The first 6 rows are patterns. Each new row is the sum of 2 different patterns, raised or lowered, with some noise. Before adding, each is slid sideways (what falls off one end comes back at the other) and multiplied by a number that may be negative. Names go in the order of the patterns.
Known rows, each followed by the names of its patterns:
[-23 -13 -24  16  23   7  11  14 -16  -1 -26 -23   2 -15  23  26  14 -21
 -15   6 -12 -25  -2 -12 -26  17  28  17  17 -10   9 -20  16  15 -15  19
   1 -29] | z245
[ 10  17 -15 -20 -19 -18  26  26 -19   1 -21  25 -21 -24   9  -7 -21   1
  15  -7 -17 -23  10  -8   4  11   7  23   7  20   4  28 -20   5   4  15
 -15  14] | z291
[ 28   1  20  -3  23  -5  18   8  16  22  -4   8 -22  21 -24 -19  -5  13
  26  13 -18  25  14  -9 -14 -19  -1  10 -20   3   9  17  16  19 -25  15
 -27  11] | z783
[ -4 -27 -17  27  -4  22 -26  23   2  16  20  18 -22  -8 -12   2 -22  18
   0 -10 -20  -1   0  -6  -2   3  19  -3 -16  16 -11 -23  17  12   8 -21
   8 -23] | z127
[ 26  -7  28 -24 -28  -8 -15 -18 -25   6  20  25  -8   5   4  19   5   9
   3   7   7 -12  -6  21  12  -8  26   3  18 -14  -1 -12 -24  15 -23 -10
  -7   5] | z48
[ 16 -27 -26   4 -17  11  -9   0 -10   6 -27  26 -17  17  -4  10 -12 -16
   6 -17 -10 -15  -1  -7   2   8 -25   1  -2  12  21   3  19  -7   7  13
 -25  23] | z644

New rows. What belongs after each?
[-19  -4 -31  26  -1  25   8 -12 -26  -1   1  -1 -24   3  17 -12   6  17
 -18 -11   1  17  27  -4  16 -10  -3   2 -34   9  -8 -21 -39  15 -17   3
 -19   9] | z291 z644
[ -4 -21 -17  -1 -13 -10   3 -13  -9   7  -3 -17  -1 -25  -4  12 -20  21
 -18  18 -12  13  -5  -5  10 -19  -5 -30   9 -25 -21  -7 -11  10   1 -14
  22   6] | z783 z644
[-40 -24 -33   0 -25 -41  10 -46 -50  14   9 -16 -21 -21 -34 -21 -33 -36
  20 -41  10 -54   1 -26   0   8 -11 -24 -18 -18 -18 -31  -6 -27  -9 -36
 -20 -26] | z127 z644
[ 10  -4 -17 -22   0 -28 -44 -27 -17 -48  11  -4 -15 -39 -44  -1 -42   4
 -32   9 -19 -50 -27 -56   8 -46  -3 -46 -22 -22   6 -18 -25 -31  16 -53
 -30  -4] | z783 z127
[-22 -10   7 -20  20   0  35   0  -9  14 -15  14 -33  -8  -2 -32 -24  23
  14  21  -3  12  -4  -1   4  11 -10  -9  20  -4  11 -22 -13  11 -25  11
   5 -12] | z783 z127
[ 14   6 -21  22  17 -14  15  13  -5   1  -5 -11  29  40  21  26  25   0
  12 -17 -12  22   4  30  47  25   2 -11  15  -3 -24  17  -8 -18  23  36
  36  22] | z245 z48
[-48 -32 -22 -51 -33 -32 -23 -21 -28 -40 -16 -26 -46 -40 -37 -34  -1 -35
   1 -37 -42 -20 -52 -14 -36 -37 -54 -30 -47 -37 -30 -33 -17 -39 -25  -4
 -33 -27] | z783 z644
[ 18  18  21  38   3  23   6  12  36   0  53   3  -7  12   5  21   5  35
 -11  17   9  12  45  19  58   1  48  49  12  28  12  -6  23   4   0  42
  32  41] | z783 z644
[-27 -18 -25  -5 -33 -13 -26 -21 -17 -26 -12 -27  -6 -26  -7 -19 -13 -34
 -38 -18 -34 -12 -17 -46 -27 -49  -7 -41 -46  -5 -41 -45  -7   0 -33 -21
 -43 -13] | z291 z644
[-50  -6   3  13 -28  16 -11 -41 -19 -12 -29 -16 -11  12  16 -28   0 -38
 -47 -32 -18 -13 -38 -11 -22  -5 -15  -4 -41 -28 -42 -40 -23 -12  10 -16
 -17 -25] | z245 z291
[-12  -1  -8  -9 -25 -31 -36 -21 -35 -56   0 -11  -2 -22 -13 -12 -17 -39
  -9  -8   3  12 -54 -34   9  -3  18 -29  -8  18 -41   0  23 -15 -18 -10
  17   5] | z291 z783
[-15  32  19  13  17   6  -9  26  11   2  46   5  35  -1  41  10  43  14
  38  -9  12   0  22   7  24  24  14   9  15  18  10   8  31  29  13  -5
  14   6] | z127 z644
[-20 -48 -14 -46  -3 -33 -18 -55  13 -44  -9 -32  -2 -14 -21  -1 -55 -45
 -21 -21 -11 -36   3 -25 -23 -17   7  -1 -28   0 -14   2 -17 -34   1 -13
 -46 -57] | z291 z644
[  8  29  24  40  17  34   1  17  16  11   4  35  12  31  15 -12  -9  -7
  46  28  13  14  15  42 -19  -3   8  24 -19  16  14  -6 -13   9  26  16
  14  34] | z291 z127
[ 40   3  38  -6  14  -1  -3   9  14  -5  21  16  45   1  26  -1 -21  -1
  -8  -2 -12  21  39  18   7  16  26  46  22  37  12  26  31 -14  25  44
   7 -10] | z48 z644
[  2  -7 -25  -6 -37  -5 -37 -29  -1 -30  -1 -46   7 -17 -10  16 -14 -41
  -7  -9 -16 -23  -6  -9 -24 -26 -18   1 -33  -9 -22   3 -23 -20   5 -26
 -25   3] | z127 z644
[-17   9   0  23  -1  16  -1 -15 -23  26  29   9  -1  39  -1  20  20  23
  20   4  10   3  -4 -20  26  17   7  15  15  -8 -17   5  17   5  22  10
  27  12] | z783 z127
[ 5 14  7 22 12 60 45 33 33 26 -4 12 44 48 22 34 45 28 29 26 18 19  1 22
 47  7 30  8 32 28 29 28 60 50 12 44 -3 29] | z245 z127
[-42 -36 -29  11  -1 -26 -23  -4 -14 -19 -22  -2   2   2 -12 -37 -17   6
 -26  15 -31   9 -11 -22 -19 -17  -5 -43 -19 -13   0  -4 -19   3 -40 -41
 -36 -32] | z291 z48
[-37  -8 -43 -28 -41 -42 -46 -15 -13 -15 -34   3 -41 -22 -27 -13 -33 -42
 -20 -37 -37 -48 -23  -7 -44 -10 -19 -53 -41 -41 -21 -45 -10 -16   3 -18
 -48 -23] | z127 z48
[  1 -35 -20  -6 -37  21  30 -38 -19 -33  30 -32  -7   3  12  -8 -33   5
 -37   1 -43  -3 -28 -24 -17  18  16   9   7  13  -3 -22   3   9   5 -20
   6   1] | z291 z127
[-25 -23 -31 -11 -21 -27 -24 -18  13  -8  -2 -12  19 -36 -11  -3 -14 -46
 -16 -16   1 -39 -28 -45 -42   8  -7 -39  -5 -30  10 -27 -50 -25 -31 -45
 -24   1] | z245 z291
[ 29   1  27  -6  11 -12   3 -22   9 -10  21 -14 -24 -31 -17  18  10 -20
   1  -7  14 -30 -11  -4 -23  -7   7  14 -22 -10 -37   1 -28 -13  24   1
  26 -17] | z291 z127
[  3  16  -2 -53 -42 -48  15 -61 -36 -28 -25 -19  -5 -22   3 -30 -13 -49
 -37 -33  17 -34   1 -28 -43 -24 -54 -17 -28 -29 -30 -11 -47 -52 -24 -13
  -8 -23] | z783 z127
[-23  17  15   6 -28  14   4  -8 -15 -19   8  13 -32  -7  11  -9   9   2
  -9  14 -10  25  11  18  24   5  14 -25  19 -15  31  34   1  17  -1  34
 -24 -31] | z783 z48
[-26   1 -31 -23 -11 -16   3  -4 -34   7  -2 -33 -37 -33 -17   1 -10   7
  -6 -27 -32 -30 -29 -18 -25 -30 -32 -41 -44   4 -19  10 -32  17 -13 -12
 -19 -24] | z783 z127
[-21  11  26 -53 -12 -18  33 -13  -9 -26 -10 -25  11  -8  -6 -21  38 -34
  15  -4  -8  -7 -24   5 -24  -6 -42 -10  -3 -40   9  12  -6 -37   7  31
  -5   7] | z783 z127
[ -8   9  -8   0   1  24 -15   2   9   0 -21  23   6   0 -15   0 -22  -9
 -21 -15  29   1   6 -19  22  13  27  23  26 -22  -2  -2  -9  -7  25 -11
 -21 -14] | z127 z644
[ 22  10  26  -1  11  26  14  16 -18   9  -1  37  -9  17   4 -35  25   9
  18  -3  26  10   0 -16 -24  16   0  28 -21  29  19  11  -7 -20   6  30
 -26  -9] | z783 z48
[-23  -5  -6   7   9 -18 -27  -4 -19 -33 -26 -45 -14  13 -29   7 -10 -48
 -16 -44   5 -19  10 -17 -36 -43 -19  -8  -4  -3 -18  30   5   1  -9 -37
 -30  17] | z291 z783
[-22   3 -28 -16  -2  10 -30  15  20  -3 -20 -35  -3   4 -15  -2  12  21
  17  12  -6  30 -15  -5  -8  -2 -23  24  -5  27 -19 -32 -14 -28  18  -1
 -10 -14] | z291 z783
[15  7 53 38 58 -6 42 44 22 23 58 29  8 26 44 49 13 35 27 30 20 -2 28  5
 12 10 52 28 13 19 29 16  4  2 56 46 57 31] | z291 z127
[ 23 -17  -5   1  14  -3  15 -12  22  -2   5 -11 -15  -5   8 -11   9  -6
 -16   3  -3 -10 -11   5   0  10  -5   3   1   1  20 -19  29  21 -10 -21
 -10 -16] | z783 z644
[ -2 -13  12   0  11 -26  20 -18  -6   4 -25  20  26  46 -19  42  -1  27
  23  31 -17  18 -27  21 -27  24  -1   9   3   4  20   9  19   9  29   4
 -16  38] | z127 z644
[ 30  25  25  44 -11  28  -4  32   0  25  16   4  19  35  31  26  16  28
   3  31  22  27  11   5  19   7  19   4  11  41  -5  13  48  23   9  26
  22  19] | z127 z644
[-12  -3 -38 -47 -33 -40  -8 -30 -14 -18 -42 -18 -19  -9  -4   2 -16  -2
 -32 -31 -23 -14 -43  -3 -28  -2  -7 -13  -5 -38 -30 -24   3 -10 -22 -13
  -8  -7] | z245 z644
[ -9  24   6  32 -14  35   3  35   9   2  11  -6  35 -12   5   2   6  51
   1  33 -23 -33  -3 -23  -3 -18   2  45  13 -11  33  32  20  21   6  17
  13  22] | z48 z644
[ 39  41  33  31  38  15  22   8  -1  31   8  46  29  14  58  -9  -5  44
  60  29  38  18  46  26  42  35  42 -14  33  -1  35  11  44  33  11  50
  25  38] | z245 z644
[  5  13 -32   0 -12  35  42  12  11  33  24  -7 -24 -27   0  17  -8   6
  -6 -22   0 -16   2   1  16 -24  -9   2 -31   6 -14  33  -6  32  39  -3
  18  -2] | z783 z48
[ 15  36  38  21  19 -19 -24   2  22  19  -6  17  26   7  16  27   0 -10
 -13 -11  22 -10  24 -13   4  21   0  19  25  36  24  32  -6 -23   8 -14
  10  36] | z245 z48
[-27  15 -43  -7 -44   7  10 -35  13  -5 -28 -35 -24 -40 -13  21 -14  -7
 -16 -49 -18 -54 -28 -22 -41  25 -18 -22  -9  -5 -17 -13 -50 -10 -29 -30
  -9  30] | z245 z644
[-13  39  38  11   6 -10   5  30 -10  -6  17  33  28  15  -3  21   6  -7
  -4  -8 -12  47 -14  30  12  -6   7   1   8  -6  14  -1  -3   8 -24  25
  -5  31] | z783 z644
